Each new row is followed by what is left after taking away its nearest point in the smallest flat space through zero that holds the last named rows.
In the rows, zero is written as 128.

Z_664 (6 x 10):
[[115 116 152  93 198 126 115 147 134 206]
 [162  42 127 127 219  71 129  81  52 140]
 [198 136 102 137 182 180  92 119  64 137]
 [147 109 112  88 161 112 158 139 149 171]
 [127 127  94 116 218  92  98 202  49 136]
 [133 121 152 114 155  88 131  83  81 153]]
New rows:
[ 88 163 170  97 139  79 120 169  93  81] => [140 130 160  99 141 134 131 135 132  95]
[ 93  88 157  81 159 128  93 171 110  91] => [129 113 151  69 123 144 117 133 120  95]
[147 105 132 177  84 108 112  86  97 147] => [138 116 115 157  99 113 115 138 121 167]

Z_967 (6 x 10):
[[ 94 177 174 134 106  91 154 136 104 102]
 [ 92 165 169 173  98  58 206 138 133  71]
 [120 158 123 125 125 106 200  99 114  87]
 [133 173 137 136 115  90 179 117 157 115]
 [175 138 173 103 131 137 130  98 130  92]
 [122 179 170 112 102  81 175 157 113  60]]
New rows:
[159 117 131 167  81 158 113 139 102 152] => [162 136 121 155  79 149 138 136 101 140]
[165 144 125  95 104 122 141 150  79 172] => [164 113 135 133 105 116 151 138  94 162]
[104 166 153 136 178  93 133  87 153 176] => [117 124 136 116 181 104 126 131 134 128]

Z_17 (6 x 10):
[[187 169 114 117  76 145 134 182 164 118]
 [141 215 153 168 137 112  80 110 123 118]
 [115 158 139 153 144 134 122 147 121 167]
 [182 151 129 140 188 124 139 138 126 148]
 [ 68 153 112 147 160  82 146 118 124  99]
 [100 178  77 143 115 133 100 113 141 153]]
New rows:
[135  95 127 122 106 127 107 121  95 137] => [135 123 117 131 120 112 121 138 102 130]
[176 134 154  95  78 130 151 152 133 130] => [131 139 134 111 117 113 143 116 119 143]
[ 97  86 145 166 100 154 147 172 147 111] => [128 110 122 172 133 148 124 132 147 111]
[ 92 122 146 145  86 104 159  89 132 171] => [139 133 141 139 101 100 166  93 141 158]
[166 149 129 111  89 111 100 114 170 130] => [129 125 139 119 124 101 125 122 154 147]

Z_979 (6 x 10):
[[165 120  75 208 108 159 114 141 146 213]
 [180 100  92 178 144  96  99 158 201 159]
 [123 141  89 153 163  70 138 122 155 154]
 [207 197 173 136 141  56 157 139 164 141]
 [103  88 128 227 173 117 116 105 118 141]
 [155 157 163 182 121  69 108 100 104 112]]
New rows:
[110 101 138 127 141 175 130 104 120 117] => [136 129 125 125 132 135 127 106 135 126]
[157 142 175 138 151 136 165 132 114 170] => [133 116 133 118 132 120 123 128 116 143]
[130 171 128 171 129 166 105 172  83 156] => [117 158 124 135 151 134 101 179 109 122]
[141 142 148 177 146 107 133 118 156 169] => [117 130 140 125 122 128 120 119 142 139]
[ 78 170 143  85 131 146 130 160  84  84] => [113 155 124 140 139 133 113 173 119 116]

Z_690 (6 x 10):
[[179 142 106 191 150 103 227 172 130  90]
 [147 127 108 232  83  89 137 179 157 135]
 [138 155  69 232 124 108 193 133 177 130]
 [112 171  92 215 151  85 170 173 124 207]
 [ 32 161 149 232 119 107 129 141 123 210]
 [130 145 122 199 132  98 180 150 106 179]]
New rows:
[ 94 165 118 177 133 115 156 101 162  78] => [129 146 130 128 126 102 121 115 120 117]
[156 157 163 161 177 153  90 121  79  81] => [163 160 134 173 165 149  79 105  95 109]
[171  85 121  88  93 131 141 143 115  89] => [112 116 113 117 113 130 141 138 124 129]
[107 100 163  89 151  98 142 173  82  92] => [109 105 112 120 126 102 135 126 123 122]

Z_161 (6 x 10):
[[173 132 179 138 175 158 182 161 151  95]
 [179 122 174 190 165 117 201 189  94 153]
 [123 155 106 111 177 146 162 159  75 134]
 [187 119 161 153 163 145 184 177  86 127]
 [157 119 144 157 148 139 167 232  55 134]
 [150 108 146 182 132 160 155 194  83 143]]
New rows:
[119  66 159  97 121  89 154  89 102 120] => [ 85  77 153 113 132 123 155 114 111 118]
[101 180 166  96 114 194 162 121 118 161] => [118 163 177  94  83 150 147 126 118 163]
[ 94 132 139 170 133 182 126 130 105 127] => [117 135 148 134 128 126 124 118 112 115]
[136 132 127  91 103 196 107 127 100 145] => [131 145 150 107 113 141 128 133 131 158]
[131 129 127 152 152 160 116 103 171 103] => [136 128 115 142 143 122 114 128 129 117]
[ 80  89 132 156 121 117 134 133 135 146] => [108  92 133 120 137 124 142 123 124 124]

Z_782 (6 x 10):
[[161 160 110 209 142 156  75 123 120 206]
 [152 179 168 155 152 132  77 136  71 107]
 [140 132 187 160 105 143  79 133  67 103]
 [111 134 145 140 118 120 207 132 105 140]
 [122 169 145 137  78 191 147 101 171 151]
 [166 124 157  86 125 151 125 152  86 113]]
New rows:
[111 131 138 100 192 123 148 140 128  63] => [121 112 135 141 157 157 135 133 135 115]
[102 101 151 118 129 120 133 128 115 126] => [113 124 141 120 140 132 124 125 127 140]
[118 201 167  79  99 140 117 132 174 107] => [124 139 143 118 113 104 119 151 139 147]

Z_882 (6 x 10):
[[164 155 169 142 112 131 145 115 162  88]
 [186 169 132 133  70  78 128 145 110 123]
 [152 143 180 133 123  78 145 160 147 153]
 [132 127 149 182 134  39 113 135 186  90]
 [151 157 118 121 119  78 170 173 164 156]
 [137 114 141 119 107  98 137 124  97  90]]
New rows:
[144 130 164 100 154 121 169 160  99  98] => [138 143 126 131 157 131 123 149 114 113]
[ 92 123 138 164 119 130 106 155 165 164] => [105 121 133 139  95 139 131 145 135 127]
[153 176 169 111  81 173 176 164 161 161] => [105 124 133 135  98 137 128 144 135 126]
[169  99 136  84  96 175 174 113 154 163] => [152  80 123 120 101 128 128 106 153 149]
[127 115 177 167  88 114 156 111 105 128] => [111 119 129 165 101 132 158 114 122 144]
[101 125 136 127 118 107 132 145 138 150] => [109 131 132 127 108 129 129 128 133 130]

Z_786 (6 x 10):
[[143 145 115 138 107 129  91 160 142 160]
 [ 85 146  83 117 100 117  96 135 127 168]
 [187 126 105 149 106  83 131 129 117  74]
 [124 116 140 125 153 115 123 130 181 147]
 [ 87 191 140 109  98 130  91 147 128 101]
 [171 165 152 113  85 145 124 194 116 126]]
New rows:
[ 91 178 142 175 173 108 161 156  51 151] => [109 170 139 174 178  76 158 166  93 152]
[128  88 213 150 154 120 120  82 107 154] => [126 114 179 128 107  86 110 111 103 152]
[145 182 143 120 139 125  99 115 131 142] => [148 158 131 112 142 117 128 105 120 146]
[ 54  85 158 124  92 109 153 163 105 159] => [ 94  88 165 165 101 101 125 155 115 127]
[113 122 158 131 140 200 110 112 148 187] => [135 127 128 121 110 139 128 110 140 128]

Z_452 (6 x 10):
[[144 149 177 105  90 128 119 118 109 169]
 [105  81  84 121 103 147  68 107 110 159]
 [118 122  69  99 145 135 198 116 173 137]
 [153  65 142 165 142 117 139 199 114  91]
 [121 165 117 120  56 160  87 121 126 146]
 [127 123 144 146 157 130 143 119 151 151]]
New rows:
[ 91 143 131 118 111 126 131 178 108 126] => [ 83 138 132 122 135 124 132 158 117 142]
[100 117 124 113  90 135 112  76 141  62] => [116  96 158 126 101 135 136  90 153  91]
[148 152 192 128 113 133 128 105 127 140] => [134 119 135 128 123 137 130 113 132 116]
[140 150 197 118 158 117 143 138  72 155] => [117 140 122 130 142 147 136 143 101 140]

Z_151 (6 x 10):
[[152 120 156  87 119 178 149 129 226 162]
 [121 143 153 138 138 150 119 134  86 104]
 [135 103 158 120 126 117  58 145 192 148]
 [ 79 139  93 159 142 156 108 129 160 133]
 [163 138 118 154 176 127  69 183 145 116]
 [173 132 143 133 160 216 123  80 117  70]]
New rows:
[123  97 154 168 155 120 119 101 145 132] => [126 110 153 162 155 118 148 119 134 139]
[ 81 128 105 137 142  91  97 123 125 125] => [120 133 129 112 145 120 128 123 131 121]
[131 106 134 143 171 201  83 123 137 163] => [133 102 124 129 147 147 122 124 103 177]
[ 71 183 143 128 156 130 145 141 104 114] => [118 151 136 111 151 109 130 114 139 116]

Z_853 (6 x 10):
[[114 150 116  33  95 149 132 155 136 184]
 [ 98  92  99  94 120 132  60 106 129  88]
 [ 73 138 139 115 107 184  46 113 150 123]
 [111 133  93 111 116 144 120 111 144 126]
 [182 142 192  71 161 132  62 101  84 134]
 [156 138 122 123 142 127 134  25  78 143]]
New rows:
[ 97 112 116 113 141 136 104 129 143 146] => [120 118 124 129 154 125 124 127 136 147]
[132 176 134 166 103  92  96 145 121 146] => [132 165 110 145 100  84  96 135 117 141]
[141 153 164 124 160  97 103 111 102 155] => [113 144 122 131 144 100 115 128 132 142]
[ 78 139 136 138 138 146 106 180 143  79] => [107 147 129 119 143 133 140 134 108 106]
[ 67 137 116 139 156 212 109 156  77 119] => [108 132 102 127 174 181 141 159  66 114]
[162 197 116  99 114 114 158  79 159 179] => [128 140 138 129 111  90 118 115 153 134]

Z_863 (6 x 10):
[[138 164 151 143 104  83  49 106 112 158]
 [111 130 113 114  56  92  85 121 165 115]
 [186 133 183 103 135 110 116  97 142 169]
 [160 115 110 140  93 122  72  84 142 134]
 [113 107 157  75 137 136 164 119 138 160]
 [190  81 109  43 161 148  52 170 153 145]]
New rows:
[152  70 102 133 148 133 147 111  63 144] => [145  98 120 124 114  93 143 136  89 127]
[ 75 178 147 115 100 148 122  95 168  97] => [111 168 143 114 143 170 109 106 154 103]
[121 176 142 140 154 110 149 169 130  93] => [124 138 126 122 138 129 125 118 135 120]
[149 104 145 138 174 146  97 142 109  86] => [117 107 159 128 136 128 114 119 123  94]

Z_172 (6 x 10):
[[130 123 110 166 110 183 112  77  82  78]
 [179  92 128 102  43 122 114 132 114  56]
 [105 129  96 164 129 151  83 105 151  63]
 [161 151  81 165 106 170 112  75  85  60]
 [142 185 147 135 113 142  63 130 109  83]
 [106 149  83 173  61 140  88 131  97  59]]
New rows:
[115 165  90  92 119 147  80 113  81 124] => [110 124  95  75 131 135 102 117 112 140]
[152  79  82  94 138  99 143  85 126  87] => [112 121 118 104 143 101 116 113 103 120]
[167 125 153 133 124 158 161 176 159  87] => [141 138 145 154 134 166 166 175 145 106]
[ 95 145  92  90 121 163  92 134 100 169] => [118 124  87  75 123 157  97 126 123 152]

Z_932 (6 x 10):
[[ 81  67 125  97 159 167 123 175 117 232]
 [113 122 116 129 156 147 146 147 146 192]
 [125 201 150 135 124 163 167 196  75 232]
 [109 133 184 165 169 172 177 133 128 224]
 [139 117 146  71 108 151 122 145 158 220]
 [137  98 182  82 155 173 223 166 116 221]]
New rows:
[115 130 148 123 122 115  78 162 150 200] => [130 125 145 133 136  99 123 151 138 128]
[114 133 199 125 123 126 148 140 122 147] => [110 133 143 124 129 108 130 144 142 124]
[131 122 140 171 126 130 167 107 119 191] => [137 111 112 144 105 110 141 111 113 146]
[142 113 103 133 124 183 108  98 116 113] => [149 126 104 130 124 186 125 107 115 124]
[153 111 140 138  62 120 128 119 162 139] => [131 105 121 157  88 123 143 141 135 134]
[139 155 157 114 174  84 105 147 142 152] => [136 141 157 111 176  80 107 146 131 129]

Z_176 (6 x 10):
[[153 122 187 170 135 180 105 176 158 144]
 [ 94 149 110 103 142 152 100 120 128 175]
 [ 98 111 149 113 121 112 139  70  90 112]
 [ 96 118  83 201  88  94 186  86 117 111]
 [111 128 107 114  94 163  91 124 125 169]
 [139 172 158 109 179  95 155 113  75 112]]
New rows:
[186 140 132 137 115 128 132 115 118  90] => [145 139 121 133 134 142 121 102 139 117]
[103 140  98 118 102 159  99 103 140  98] => [121 155 121 132 127 152 113 117 135  87]
[150 156 139 122 104 139 135 129 111 143] => [131 137 135 120 120 130 141 122 139 133]

Z_626 (6 x 10):
[[119  62  81 137 160 153 110  59 151 183]
 [ 72 119  96 123 156 148 131 130 198 139]
 [ 83  65  91 119 116 124 152 126 213 143]
 [ 97 124 143 126 122 128 157 112 232 210]
 [119 130 106 106 136 139  87  67 232 141]
 [154  98 103 158 118 109 166 123 232 156]]
New rows:
[132 108 117 171 109 119 111 167 157 159] => [125 122 125 152 111 127  84 156 131 144]
[175 162 103  82 160 108 157  89  93  92] => [138 145 108  77 154 109 182 102 120 123]
[130  87 106  95 174 170  82 152 166 106] => [156 101 149 103 148 152 107 165 139 135]
[157 102  92 170 127 174 138 164 173 165] => [143 122 123 129 103 172 106 157 133 140]

Z_514 (6 x 10):
[[ 63 118  86 126  99 146  89 146  73 150]
 [157 152 186 161 117  91 161 133 152 114]
 [156  99 185 133 138 139 140 128 111 127]
 [103 100 134  60 112  92 101 138 114 127]
 [ 97  94 119 138 116 108 108 139 143 146]
 [137  97 106 163 152 156 180 112 100 139]]
New rows:
[142 124 108 112  64 119 152 145 130 127] => [155 115 115 120  78 146 138 142 138 130]
[ 73 111  50 116 159 165 114 115 127 135] => [106 131 137 128 143 132 132 126 132 117]
[157 126 144 158 120 145  98 124 147 135] => [144 124 121 131 115 124 122 120 124 131]
[130 143 177 195 131 109 143 145 115 118] => [123 129 128 134 149 119 121 133 121 117]
